There are 10 hidden switches. A switch that is on adds its own fixed numbers to the row, and there is some noise. The rows also spread widely along 14 directions, which tell nothing about the answers.
In the rows, zero is written as 128.
Known rows, each followed by its switches (1 for on, 0 for off):
[111 105 111 111  92 167 107 121  45 149 118 182  55  80 147 197 164 111
 140 121 156 127 153  88 145] | 1 0 1 0 1 0 0 1 0 0
[ 90 130  65 110 105 165 166 166 124 165 114 117 150 152 103 120 106 146
  44 149 121 121 182 109  73] | 1 0 1 1 0 1 0 1 1 1
[126 178 159 109 127 158 133 166 174 126 113 174 152 159 141 135  73 136
 112  99 122 166 110 128 146] | 0 0 0 1 0 1 0 0 1 1
[ 63 178 152 157 162 139 174 168 132 131 160 150  92 157 105 131 124 119
 154 115 171 186 172 158 161] | 1 0 0 1 1 1 0 0 1 1
[ 91  94 118 109 120 138 152 125 145 141 125 150 169  72 149 117 107 144
 101  78 146 158 114 144 148] | 0 0 0 1 0 1 1 0 0 1
[122 123 135 120 153 123 121 136 155 140 128 118 227  79 144  81  76 146
 111 132 196 156  77 146 150] | 0 0 1 1 0 0 0 1 1 1
[ 87  83  99 115  86 179 120 123  81 151  96 157 113  67 127 147 153 151
 129  86 189  96 107 141 155] | 0 1 0 1 0 0 0 1 1 1
[177 163 153  68 138 144 129 142 134 142 140 140 194  93 127 118  62 129
 123 145 191 106 108 102 101] | 1 0 0 1 0 1 0 1 0 0
[114 154 165 129 164 122 112 136 133 149 133 149 131 128 130 116 119 175
 152  91 159 177 147 138 158] | 0 0 0 1 0 0 0 1 0 0
[154 144 104 179 115 146 180 129 109 125  77 121 116 175  87 114 122 135
  62 132 218 168 100 133 133] | 0 1 1 0 0 1 1 0 0 0
[138  95 122  62 131 124 140 123 121 103  78 121 146 174  79 113 101 130
  70 104 159 120 144 120 142] | 0 0 0 0 1 0 0 0 0 1
[ 85 117 104 164 145 133 153 153  81 144 157 170  88  77 155 143 167 128
 144 125 107 148 182 143 126] | 0 0 1 1 0 0 1 0 1 1
[115 113 110 119 138  97 192 195 116 121 170 116 108 130 123 152 121 140
  56 196  93 126 119 151 141] | 1 0 0 1 1 1 0 0 0 1
[157 164 154  85  99 169 130 151 105 146 145 164 111 114 120 199  93 121
 145 121 205  94 107 115 109] | 0 0 0 1 1 0 1 1 1 1
[ 99  97 130 147 102 126 171 184  80 144 158 124  65  99 122 180 151 184
 128 119 134  94 112 189 146] | 0 1 0 1 0 1 0 1 1 0
[ 86 101 128 151 113 155 152 165 125 104 105 121 149 124 153 112  98  88
  98 137 136 142  69 163 169] | 1 1 1 0 0 0 0 0 1 0
[ 82 112 150 109 134 128 146  94 133 143 162 131 109  72  92 153  89 141
 131 111 207 140 100 131 114] | 1 1 1 1 0 0 1 0 0 1
[ 98 100 114 124 145 142 119 156 108 108 142 114 124 111 114 105 118 100
 113 188 149  78  83 171 145] | 0 0 1 1 0 0 1 0 1 1
[142 137 179 123 104 135  81 140  94 146 154 117 128 112 154 183  71  98
 144 124 187 143  84 110 103] | 1 0 0 1 1 0 0 1 1 0
[ 83 123  84 147 139 143 131 124  92 140 120 148  52 156  78 116 170 147
  97 146 142 135 184 129 131] | 0 0 1 0 1 1 0 0 0 1
[149 162 137 139 109 163 129 190 122 128  83 154 111 191 115 140  96 173
 100 132 143 144 100 131 147] | 1 0 1 1 0 1 0 1 1 0
[152 137 142 173 116 130 107 131  91 146 138 113  81 142 118 158 123 143
 120 136 168 132  96 132  97] | 0 0 0 1 0 0 0 0 1 0
[132 113 179 145 138  84 166 136 143 118 181 143 118  79 144 158  75 147
 139 102 115 161  79 165 113] | 0 0 0 1 0 1 0 0 1 1
[ 59  49 138  73 119 121 120  99 112 121 127 134 146  68 125 126  86 114
 115  76 130 143 131 136 131] | 1 0 0 1 0 1 1 1 1 0
[122 119 154 122 112 149 147 142  79 137 126 146 115 111 135 169 119 114
 174  67 173 133 166 135 118] | 0 0 1 1 0 0 0 1 0 1
[108 120 173 121 152 113 144 138  93  93 151 109 139 114 106 125 106  58
 153 117 219 137 113 166 169] | 0 1 0 0 0 1 1 0 1 1
[137 145 133 128 127 165 161 186 142 119 117 189 128 122 132 109  74 160
 138 127  90  99 124 149  92] | 1 1 1 0 0 0 1 1 1 1
[ 98 124 134 202 124 126 120 144 123 124 106 116  71 199 108 112 108 152
  82 112 119 188 105 158 128] | 0 1 1 0 0 1 1 0 0 0
[146  78 129 163 109 122 105 152  98 132 118 136 134  80 166 115  90 165
 117 115 104 131  81 136  90] | 1 1 1 1 0 0 0 0 1 0
[107 132 166 172 130 138 121 161  96 117 133 124 124 121 144 128 113 100
 152 126 187 155  71 173 179] | 0 1 0 1 0 1 0 1 1 0

New rows. What belongs after each?
[149 135 139 166 128 112 119 112 131 154 123 132 117 138 109 132  90 189
  98 108 156 176 102 121  85] | 0 0 0 1 0 0 0 1 1 1
[113  96 156 110 138 109 132 116 110 114 121  98 174 116 140 126  90  74
 105 108 174 183 110 120 149] | 1 0 0 1 0 0 0 0 0 0
[103 140 113 159 115 170 153 125  96 157 106 196 119  68 163 149 162 131
 139 101 194 197 117 105 182] | 1 0 0 1 0 0 0 1 0 1
[113  84 158  55 134 107 158 154 120  95 129 130 142 125 116 155  81 124
  96 117 113 127 123 151 163] | 0 0 1 1 0 1 1 1 0 0
[158 148 140  75 145 133 135 148 112 122 122 153 164 140  99 131  77 121
 114 124 181 136 173 105 101] | 0 0 1 1 1 1 1 1 1 1
[166 157 116 124 143 148  99 151 141 150  81 161 187 140 143  81 101 191
  92 124 144 155 116 107 137] | 0 0 0 1 0 0 0 1 1 0
[115 162 118 116 115 179 141 160 135 191 149 140 134 104 137 130 120 188
 141 110 139  80 159 143  83] | 0 0 0 1 0 0 0 1 0 0
[ 65 158 151 172 110 203 133 153 146 140 122 159  98 140 150 128 115 104
 171  89 149 136  94 173 153] | 0 0 0 1 0 0 0 0 0 1
[124 140 162 143 104 130 169 146 114 131 128 107  75 178  77 172 108 159
 116  97 181 123 109 169 128] | 0 0 0 0 0 1 0 1 1 0
[ 80 148 171 145 160 114  87 165 120 136 190 120 100 133 129 138 102 124
 163 136 141 152 138 161 141] | 0 0 1 1 1 1 0 0 1 1
[169 153 114 137 124 141 146 139 131 132  90 184 164 119 158 142 102 136
  75 125 153 200 105  88 137] | 0 0 1 1 0 0 1 0 1 1
[165 160 141 126 142 141 143 165 100 139 154 120 153 102 140 131 126 109
 131 178 207  96  92 146 149] | 0 0 0 0 0 0 1 1 0 0
[ 98 124  87 135 128 158 162 144 128 115  75 126 146 175 113 101 131 105
  50 150 164 161 112 138 176] | 0 0 0 1 1 0 0 0 1 0
[136 105 148 118 130 118 123 148 111 137 130 135 139  88 130 129 120 183
 127 112 183 130  73 166 179] | 0 0 0 1 0 1 1 1 0 0
[104 104 152  76 136 146 118 140 124 121 112 142 151 101 123 119 119 153
 151  79 164  99 115 167 188] | 0 0 0 1 0 0 0 0 1 0
[192 117 158 134 148  85 165 161  73  73 122 137 134 141 125 145 103  76
 111 149 175 169 102 132 157] | 0 0 0 1 1 1 0 0 1 1
[116 167 142 146 125 164 200 197 109 130 127 179 121 134 152 146 124 113
 157  99 133 146 170 151 142] | 1 0 0 0 0 0 1 1 1 1
[107 117 117  96 124 141 193 149 134 137 115 186 149  89 137 130 120 170
 131  46 106 143 197 142 129] | 0 0 1 0 0 1 0 0 1 1
[ 94 100 143 138 126 134 183 158 127 139 159  99 135 110 133 120  93 135
 144  87 122 102 150 194  84] | 0 0 1 1 0 0 1 0 0 0
[113 122 152 135 113 134 192 131 149 113 114 108 121 153  95 139  79 126
  85 116 176 151  65 161 138] | 1 0 0 1 0 1 0 0 0 0
[ 46  98 144 151 107 144 121 116 131 145 137 100 144 106 149 125  76  89
 114  82 153 190 119 137 111] | 1 1 1 1 0 1 0 0 0 0
[ 87 132 120 131 123 157 207 147 143 137 154 153 104 107 125 140 104 120
 121 125 101 114 140 145  84] | 1 0 0 1 0 0 0 0 0 1
[126 149 125  74 158 159 150 134 152  97 121 177 158 115 132  89 101  80
 109 158 109 108 134 122 143] | 0 0 0 0 0 1 0 0 0 0
[ 89  88 105  78 136 143 126 138  83 113 127 109 119 135  98 121 128  75
  92 163 129  84 159 122 124] | 1 0 0 1 0 0 0 0 0 1
[100  89 149 155 116 150  82 119  97 154 133 126  97  96 140 114 115 157
 179  77 136 106 115 167  99] | 0 0 0 1 0 0 0 1 0 0
[ 92 133 116  74 128 157 130 136 135 136 166 173 136  70 150 139 106  89
 114 139  96 100 155 115 102] | 0 0 0 0 0 1 1 0 1 1
[ 94 129 120  89 157 132 189 144 160 127 149 149 142 119 115 107  90 142
 105 119  72 121 194 140  86] | 0 0 1 1 0 1 0 0 0 0
[153 106 138 156 159 124 107 134  78  82 104 159 131 111 155  85 136  64
 140 150 148 151  98 136 170] | 0 0 0 0 0 0 1 0 0 1
[144 138 135 209 110 134  98 148  58 188 131 110 119 114 178 144 165 151
 156  74 192 183 155 127 113] | 0 0 0 1 0 0 0 0 0 0
[131 121 128  96 104 165 120 122 123 130  71 137 182 134 121 108  97 125
  95  83 208 142 109 128 156] | 0 0 0 0 0 1 1 1 1 0
[150 121 153 156 129 136 101 134  81 125 118 161  96 121 130 131 123 135
 173  86 158 135 138 138 114] | 0 0 1 0 0 0 1 0 1 1
[110  93 117  81 113 152 151 171 115 109 105 106 178 126 138 113 103  89
  74 145 147 105  97 147 168] | 1 0 0 1 0 1 0 0 0 0
[ 63 139 171  92 111 188 175 182 170 122 138 147 145 124 138 133  63 115
 153  92 135 100  89 193 160] | 1 0 0 1 0 1 1 1 0 0
[157  92 109 151 129 126 164 134 103  88  61 170 150 131 132  93 124 122
  85 106 145 180 100 134 165] | 0 0 0 1 0 1 0 0 1 1
[ 84 165 111 119 134 185 143 113 127 145 136 200  63 121 119 141 124 111
 123 156  94 130 169  87  89] | 1 0 0 1 0 0 0 1 0 0
[125 115 153 156 122 120 196 143 114 126 136 140 124  94 131 147 117 138
 147  81 176 151 106 165 144] | 1 0 0 0 0 0 0 0 1 1
[108 104 110 134  98 174 133 122 143 150 109  97 130 145 102  99  81 148
  89 126 138  72  86 162  67] | 0 0 0 1 0 0 0 1 0 0
[138 135 130 108 132 160 103 158 117 149 108 191 110 113 126 114 132 214
 157  96 145 104 130 143 150] | 0 0 0 1 1 0 0 1 0 1
[ 77 139 135 157  79 182 100 119 153 175 127 127  72 146 107 166  90 189
 111 104 151 116  64 152 100] | 0 0 1 1 0 0 0 1 1 0
[102 171 141 133 130 156 120 166  86 154 155 143  90 133 124 167 141 108
 145 148 183 128 150 123 143] | 1 0 0 0 0 0 1 1 1 1
[136 182 124 102 178 131 163 168 132 116 158 150 160 112 108 106 113  99
 107 208 188 126 128 123 155] | 1 0 1 0 0 1 1 0 1 1
[127 144 151  92 180 108 152 140 165  97 137 122 146 173  65  72  73 129
 104 145 159 122 135 160 126] | 0 0 0 0 1 1 1 0 0 1
[106 117 117 125 127 150 131  68 114 155 125 155  92  91  76 120 122 160
 145  76 199 128 158 121  77] | 0 0 1 1 0 1 0 0 0 1
[122 103 102 129 103 140 199 158 147 129 121 121 186 103 143 118  73 117
  46 156 147 147  57 146 124] | 1 0 0 1 0 1 1 1 0 1
[120 108 110 177 136 152  49 135  60 142  86 134 103 135 139  77 177 140
 143 135 189 140 112 143 189] | 0 0 0 0 1 0 0 1 0 0
[161 143 139 108 129 149 122  95 135 122  92 189 119 115 107 130  96 149
 108 114 185 157  86 101 139] | 0 0 1 1 0 1 1 0 0 0
[149  98 116 138 116 136  83 140 118 151 118 114 155  98 140  91  99 174
 100 148 148 100  60 136 109] | 1 0 0 0 0 0 0 1 0 1
[136 174 123 171  97 193 171 156 121 169 103 154 121 136 132 135 117 157
 132 104 201 141 111 136 112] | 1 0 0 1 0 0 1 1 0 0
[150  96 139 137  94 131 188 129  89 122 153 138  78  80 140 196 118 114
 130 120 128  95  92 149  95] | 0 0 1 0 0 0 0 0 0 0
[ 47  87 117 179 141 127 167 102 109 141 144 140 106  65 144 114 149 122
 142  82 146 180 142 170 144] | 0 0 0 1 0 0 1 0 1 0
[148 186 110 103 166 155 162 116 148 133 109 166 150 142  84  97 111 131
  97 152 183 137 157  95 105] | 0 0 0 1 0 0 0 0 1 1
[163 136 136  86 121 163 101 151 115 134  69 155 170 140 136 118 115 165
 109 105 181 128 101 118 180] | 0 0 0 1 0 0 0 1 0 0
[112  96 146 146 137 103 106  89 126 117 141 145 106  96 137 147  81 107
  91 135 115 188  81 102 102] | 0 1 1 1 0 0 0 0 0 1
[ 79 117 116 124 122 180 177 156 148 120  83 172 122 116 129 106 136 163
 127  82 137 118 112 180 193] | 0 1 1 0 0 0 0 0 0 0
[146 109 120 123  85 159 148 123 121 162  93 190 133  84 152 153 105 188
 119  48 155 156 122 116 105] | 0 0 0 1 1 0 1 1 0 1
[137 123 140 115  93 149 124 144 106 123 104 183 117 107 155 184  94 125
  96 117 139 178  83  98 156] | 1 0 1 1 0 1 1 1 1 0
[125  91 132 140 103 127 134  87 105 151 140 106 128  89 100 131  90 133
 121 101 221 132  94 138  77] | 0 0 0 1 1 1 0 1 0 1
[120  82 118 129 110 126  94 191  98 121 106 126 111 143 138 117 122 178
  78 150  86 109  80 164 170] | 1 0 0 0 0 1 1 1 1 0
[126 122 158 108 124 117 125 110  85 138 158 142  70 101 123 205 132 118
 128 112 165 148 124 111 134] | 0 0 0 1 0 0 1 0 0 0
[ 60  66 115 159 118 131 123 133 115 123 118  93 152 119 149  83  98  83
  94 111 122 166 116 156 128] | 1 0 1 0 0 1 0 0 0 1
[157 154 136 133 118 145 178 167 121 122 149 118 123 134 114 156 106 108
 107 169 183  94  77 155 127] | 0 0 1 0 0 1 0 0 0 1
[127 144 145 150 129 133 153 113 133 141 110 160 128 125 140 152 102 143
 108  99 160 209 116 111 139] | 0 0 1 1 0 0 0 1 0 0
[120 116  94  89 102 130 158 159  79 167 139  86 175 118 134 158 118 103
  56 139 173 141 183  90  96] | 1 0 0 1 0 1 0 1 0 1
[116 134 128 115 145 124 191  71 106 127 146 171  96  64  84 155 145 105
 137 107 224 151 147 114 137] | 0 0 0 0 0 1 0 0 1 1
[100 127 124 133 108 181  81  91 107 161 101 174  65 128  94 142 126 171
 144  82 181 135 134 114 111] | 0 0 1 1 0 0 1 1 0 1
[104  88 147 106  77 169 137 147 113 137 120 141 124  89 142 166 101 141
 151  50 173 106  92 172 144] | 0 0 1 1 0 1 1 0 0 1
[134 138  84  96 103 190 126 142 135 139  78 174 132 148  98 109 106 162
  87 120 150  99 140 111 105] | 0 0 1 1 1 1 0 0 1 1
[113 146 107 167 151 136 187 132 137 128 118 167 130 120 129  93 124 131
 111 120 147 185 146 140 129] | 0 0 0 1 1 1 0 0 1 0
[ 99  90 115  66 144 117 168 122 147 126 119 171 183  56 143 120 100 156
  83 102 104 151 139 122 147] | 0 1 0 1 0 0 0 1 1 0
[137 166 149 156 167 114 112 146 151 117 107 192 125 157 132  91  99 167
 113 101  91 205 147 114 133] | 0 1 0 0 0 1 0 0 1 1
[131 160 149 127 115 128 206 139 137 152 182 108 137  72 118 184 120 134
 116 138 242 122  65 164 159] | 0 0 0 0 0 1 0 0 1 0
[136 163 154 154 138 145 194 207 117 106 111 171 115 167 150 150 110 128
 123 138 125 175 115 152 182] | 1 0 1 1 0 0 1 1 0 0
[155 102 130 195  90 154 138 143  74 130  93 147 116 110 162 130 122 113
 140  89 176 158  80 141 120] | 1 0 0 1 0 0 1 0 0 1
[ 63 110  94  88 129 158 190 152 105 112 129 117 120 143  96 143 119  65
  71 188 126 103 165 131 131] | 1 0 1 1 0 0 0 1 1 0
[112 124 116 161 118 137 206 152 109 139 157 103 110 136 131 152 108  96
  98 133 118 135 162 149  61] | 0 0 1 1 0 0 1 0 0 0
[146 110 156 153 113 117 121 153  87  98 132 135  75 147 125 164  75 102
 107 144 119 154  93 124  97] | 1 1 1 1 1 1 0 0 1 0
